There are 3 ways to turn a row about zero (a turn may also mirror it). The second row of each pair is the first, turned, with some noise. The first 27 pairs use one turn. New pairs use 3 turns, one after the other, and a turn may come again.
Known pairs, each followed by its turns in order:
-22.1 8.7 -61.1 -61.1 -4.5 -7.5 -0.5 -7.2
-18.2 -1.2 -30.3 -37.9 54.6 -15.5 -45.8 21.3 -> Galuz

25.4 5.9 7.7 2.2 -47.5 -18.7 -4.4 -11.9
45.6 1.2 24.4 11.5 6.0 -3.9 -0.4 -18.6 -> Tifeb

-6.3 -3.0 19.7 6.5 -25.1 2.7 22.6 1.2
18.9 11.9 -24.9 -6.2 -14.9 2.6 -2.6 2.1 -> Vala

-3.4 5.0 1.6 11.8 44.5 4.8 -12.5 -11.9
-21.1 -2.9 -6.9 -1.5 -3.8 -4.5 -22.0 40.2 -> Tifeb

-2.3 -14.5 33.8 19.5 6.7 -10.7 -18.8 37.3
-20.2 -27.1 30.9 14.3 -15.6 9.9 24.3 -23.8 -> Galuz

61.1 -10.3 61.1 -3.6 -4.8 22.6 -44.8 -11.0
-29.7 1.3 -40.1 -41.7 48.9 5.3 -29.9 -51.6 -> Vala

-11.1 30.7 -4.8 -9.2 28.3 -10.1 -10.2 15.5
-31.6 13.0 13.6 -18.0 13.1 -5.1 -9.5 -20.0 -> Galuz

12.3 19.4 -0.1 -13.8 -7.8 -8.9 -10.5 -2.6
-3.0 10.9 -16.1 3.5 19.3 7.0 8.0 -15.6 -> Galuz

23.6 -13.9 -12.2 -27.0 -6.2 38.5 -2.0 4.1
-7.3 -0.3 16.4 -23.0 3.2 11.3 -44.9 13.2 -> Vala

-16.0 0.3 3.9 34.0 22.3 1.9 15.1 0.0
-10.9 -6.3 -29.2 -0.9 4.6 -0.5 -34.1 4.1 -> Tifeb

-10.9 4.7 -1.8 -11.6 12.4 -12.7 -40.1 0.9
-25.1 16.5 14.4 21.6 18.2 -0.9 8.6 -23.4 -> Vala

25.3 3.8 -18.2 41.6 -13.5 -24.8 25.3 -0.4
11.8 4.3 5.3 41.4 -16.3 17.8 -38.8 -12.8 -> Galuz

29.2 5.9 -5.9 -10.8 -5.4 -4.3 2.8 -5.8
13.0 9.1 -11.0 9.3 21.9 17.2 -3.1 1.8 -> Galuz

-6.8 -7.3 6.3 -26.0 10.0 -8.2 8.9 -11.5
12.3 18.5 20.3 -7.6 -13.4 -5.3 7.2 -12.1 -> Vala

26.2 -29.1 -7.9 -16.8 11.4 43.7 -21.9 5.2
20.4 -11.3 4.9 -44.9 4.6 36.4 23.6 18.1 -> Galuz

43.4 -23.7 5.2 -1.5 -10.8 -15.2 -38.9 -42.9
-43.1 -15.7 -5.3 -18.7 -6.9 4.4 -7.8 -53.8 -> Vala

-26.8 -0.4 0.2 -3.5 61.1 7.0 29.9 -11.8
-49.2 -29.9 -32.1 2.9 8.2 22.6 -10.8 31.9 -> Tifeb

-5.3 13.4 7.1 5.0 13.1 9.4 -7.0 19.4
-4.7 3.0 15.9 -14.6 -3.7 -6.5 7.2 -15.9 -> Galuz

-46.5 61.1 14.6 -8.6 -8.1 -3.2 3.7 -7.6
-1.2 -69.6 -6.3 -0.2 -36.0 -17.5 -1.9 -17.5 -> Tifeb

-0.6 10.1 4.9 46.7 -28.4 -13.3 -8.6 -2.1
-13.9 -17.1 -45.8 18.5 -12.2 7.1 20.0 -2.3 -> Vala

0.6 7.8 14.8 -58.5 -47.8 -23.7 19.3 -18.6
24.7 -42.7 38.2 14.1 12.9 19.7 41.3 -25.3 -> Tifeb

8.6 -35.6 2.8 47.7 28.5 -0.3 -4.6 26.4
-19.3 44.3 -16.4 -7.6 25.1 -19.5 -40.2 13.7 -> Tifeb

-3.8 61.1 -19.0 -5.1 61.0 -26.9 -15.1 18.3
-35.1 -23.3 -20.9 34.5 -18.1 -61.4 10.9 44.4 -> Tifeb

-4.3 0.7 3.6 9.0 -5.0 -27.2 4.5 -12.4
-1.5 -4.0 -7.3 5.1 -16.5 -10.8 18.4 -16.9 -> Vala

17.2 11.6 28.3 13.3 25.0 -54.7 20.7 25.7
-20.6 8.3 45.3 50.8 10.8 4.0 0.4 -17.9 -> Galuz

20.8 15.8 13.8 5.7 -11.5 -13.6 -11.0 -33.5
-29.2 -1.8 -23.0 -24.9 -8.2 -7.4 15.5 -20.9 -> Vala

42.6 -3.7 -5.0 -11.0 -49.7 -17.6 5.8 -37.3
68.7 6.1 25.9 24.2 8.9 23.4 18.1 -1.3 -> Tifeb

New pairs, each followed by its turns in order:
47.0 -0.4 -2.3 7.2 18.2 -7.5 -3.1 10.5
9.8 -20.2 -32.1 -13.2 -10.4 -15.6 21.4 -20.5 -> Galuz Tifeb Galuz

-22.1 7.6 -6.6 -21.6 10.3 1.5 25.1 3.5
-11.0 -11.4 23.0 17.4 -9.7 -17.8 8.7 -10.9 -> Vala Vala Vala

29.0 36.4 1.5 -31.6 4.1 12.5 -18.7 7.5
-43.3 -8.9 12.0 2.6 -3.7 -36.1 2.2 12.4 -> Vala Galuz Galuz

-24.4 1.2 -14.5 -1.9 25.9 32.5 -2.2 -61.1
-4.3 23.0 -11.8 -31.5 52.8 25.1 9.9 -36.9 -> Vala Vala Galuz

61.1 -28.9 7.0 13.3 -27.4 10.9 -39.7 35.9
-7.8 44.2 38.4 57.8 -21.9 -6.6 32.7 -29.4 -> Galuz Galuz Tifeb

10.9 25.4 -16.1 2.6 -28.6 -18.5 -13.5 33.8
-13.0 15.0 -0.3 27.3 -14.9 39.1 -4.3 -24.5 -> Vala Galuz Vala

9.1 -6.3 -33.3 -10.1 2.2 -9.8 -18.4 16.9
17.4 5.1 -19.2 11.2 -32.2 20.5 -5.4 -6.6 -> Vala Galuz Vala

23.2 11.7 0.6 -9.7 -2.9 8.9 25.5 -13.3
-11.0 12.9 -5.5 -25.0 3.4 5.9 18.8 12.8 -> Galuz Galuz Vala

-46.6 -0.6 14.1 1.2 26.7 -7.8 -40.1 0.0
-20.7 28.5 -23.7 36.2 -24.9 9.1 20.1 -28.2 -> Tifeb Vala Galuz

2.8 -3.7 10.8 56.7 4.7 15.6 46.2 -1.6
33.9 26.0 5.9 18.1 11.7 53.2 10.2 30.8 -> Tifeb Vala Vala

21.1 21.5 6.4 40.7 36.3 -23.6 46.2 2.4
28.6 20.4 -37.0 33.6 -18.1 -32.1 -44.4 3.7 -> Galuz Galuz Galuz

-14.8 -5.0 14.0 -6.6 -4.0 -0.7 -6.3 -28.9
-2.6 -8.4 -14.2 -6.8 -11.2 17.9 -23.8 4.4 -> Vala Tifeb Vala

4.9 -9.0 -9.2 32.9 16.8 -3.3 4.4 -30.7
38.5 -16.0 20.5 9.2 -1.5 10.2 11.2 7.0 -> Galuz Tifeb Tifeb

-9.8 -2.8 28.7 41.1 -15.2 -2.0 -7.7 0.8
-0.5 -48.2 -9.1 -18.1 -8.2 6.8 -6.5 12.9 -> Tifeb Vala Tifeb

42.0 -3.0 -1.5 -22.1 3.0 -7.2 20.8 -25.5
17.4 10.5 40.4 7.3 4.6 -6.6 25.1 27.4 -> Vala Tifeb Galuz

2.7 -24.3 21.6 14.1 -32.9 -0.9 -15.5 7.0
27.8 -20.3 -24.1 -7.8 -0.4 23.5 19.2 16.1 -> Galuz Vala Galuz

-16.7 35.3 -14.9 47.7 9.2 -7.6 14.6 25.1
-0.5 30.4 -6.4 50.6 18.6 -10.8 27.9 14.4 -> Tifeb Tifeb Tifeb

10.8 2.2 12.3 8.8 -8.2 61.1 -6.7 6.4
-12.9 -28.2 32.7 -7.3 -36.5 -22.9 12.6 2.6 -> Tifeb Galuz Vala

12.8 27.1 1.1 -13.9 1.7 -50.6 -2.0 -13.2
-39.8 -16.8 6.9 17.1 -32.0 7.8 -18.8 -17.1 -> Vala Galuz Galuz

9.3 -3.0 -15.8 -3.0 4.4 4.0 -8.0 22.2
-0.6 -17.3 -1.9 -10.5 4.1 16.0 23.2 -0.1 -> Vala Vala Vala

-11.6 25.0 4.8 -2.3 19.3 -9.9 13.4 -1.7
4.4 2.0 -19.3 -9.5 2.4 0.7 -31.8 10.8 -> Vala Tifeb Tifeb

22.6 -2.7 -26.7 -9.1 -8.5 -61.1 -18.0 61.1
-4.0 43.3 -39.5 -10.4 38.0 -44.7 -26.8 28.5 -> Tifeb Tifeb Tifeb

11.2 -7.0 -31.5 -52.4 -3.1 -2.8 -26.8 30.0
38.9 32.4 13.8 23.4 14.0 8.5 -5.7 44.6 -> Galuz Tifeb Vala

-15.0 -25.9 -4.8 0.8 -16.2 5.4 6.1 -20.1
-11.2 -10.4 -6.5 -1.3 -22.6 12.1 -1.0 -32.3 -> Tifeb Tifeb Tifeb

9.4 -3.1 -7.6 2.1 -2.2 11.9 -17.3 11.7
-9.2 24.5 -3.7 -6.1 9.2 2.8 -8.4 -2.7 -> Galuz Vala Vala

-29.4 26.5 3.2 29.1 -9.3 -45.5 37.4 61.1
-1.5 17.4 -28.0 -57.0 -28.3 -44.6 -4.1 -38.4 -> Tifeb Galuz Tifeb

5.4 1.8 -35.0 -12.1 -13.7 22.3 -20.4 -21.9
-2.3 -8.6 1.6 27.6 30.7 -10.0 -17.0 30.8 -> Vala Galuz Galuz

0.1 10.2 -20.3 -18.6 5.2 -4.7 -49.0 7.5
11.4 28.8 -15.5 26.3 -34.6 -9.5 16.3 -7.3 -> Vala Galuz Vala

2.4 -9.0 -9.0 -10.8 4.9 -12.0 31.1 -4.2
-21.7 28.8 11.2 0.9 4.0 18.0 -5.4 -3.6 -> Tifeb Vala Tifeb

3.0 18.9 -10.9 29.2 -30.1 0.6 -7.9 3.7
9.5 -9.8 -26.6 11.5 -0.4 11.7 27.7 19.5 -> Vala Tifeb Tifeb

-9.2 -7.2 -12.9 -7.0 -8.1 -0.6 27.9 6.2
31.6 -12.3 12.4 -10.2 7.2 -8.9 23.5 6.7 -> Tifeb Vala Galuz

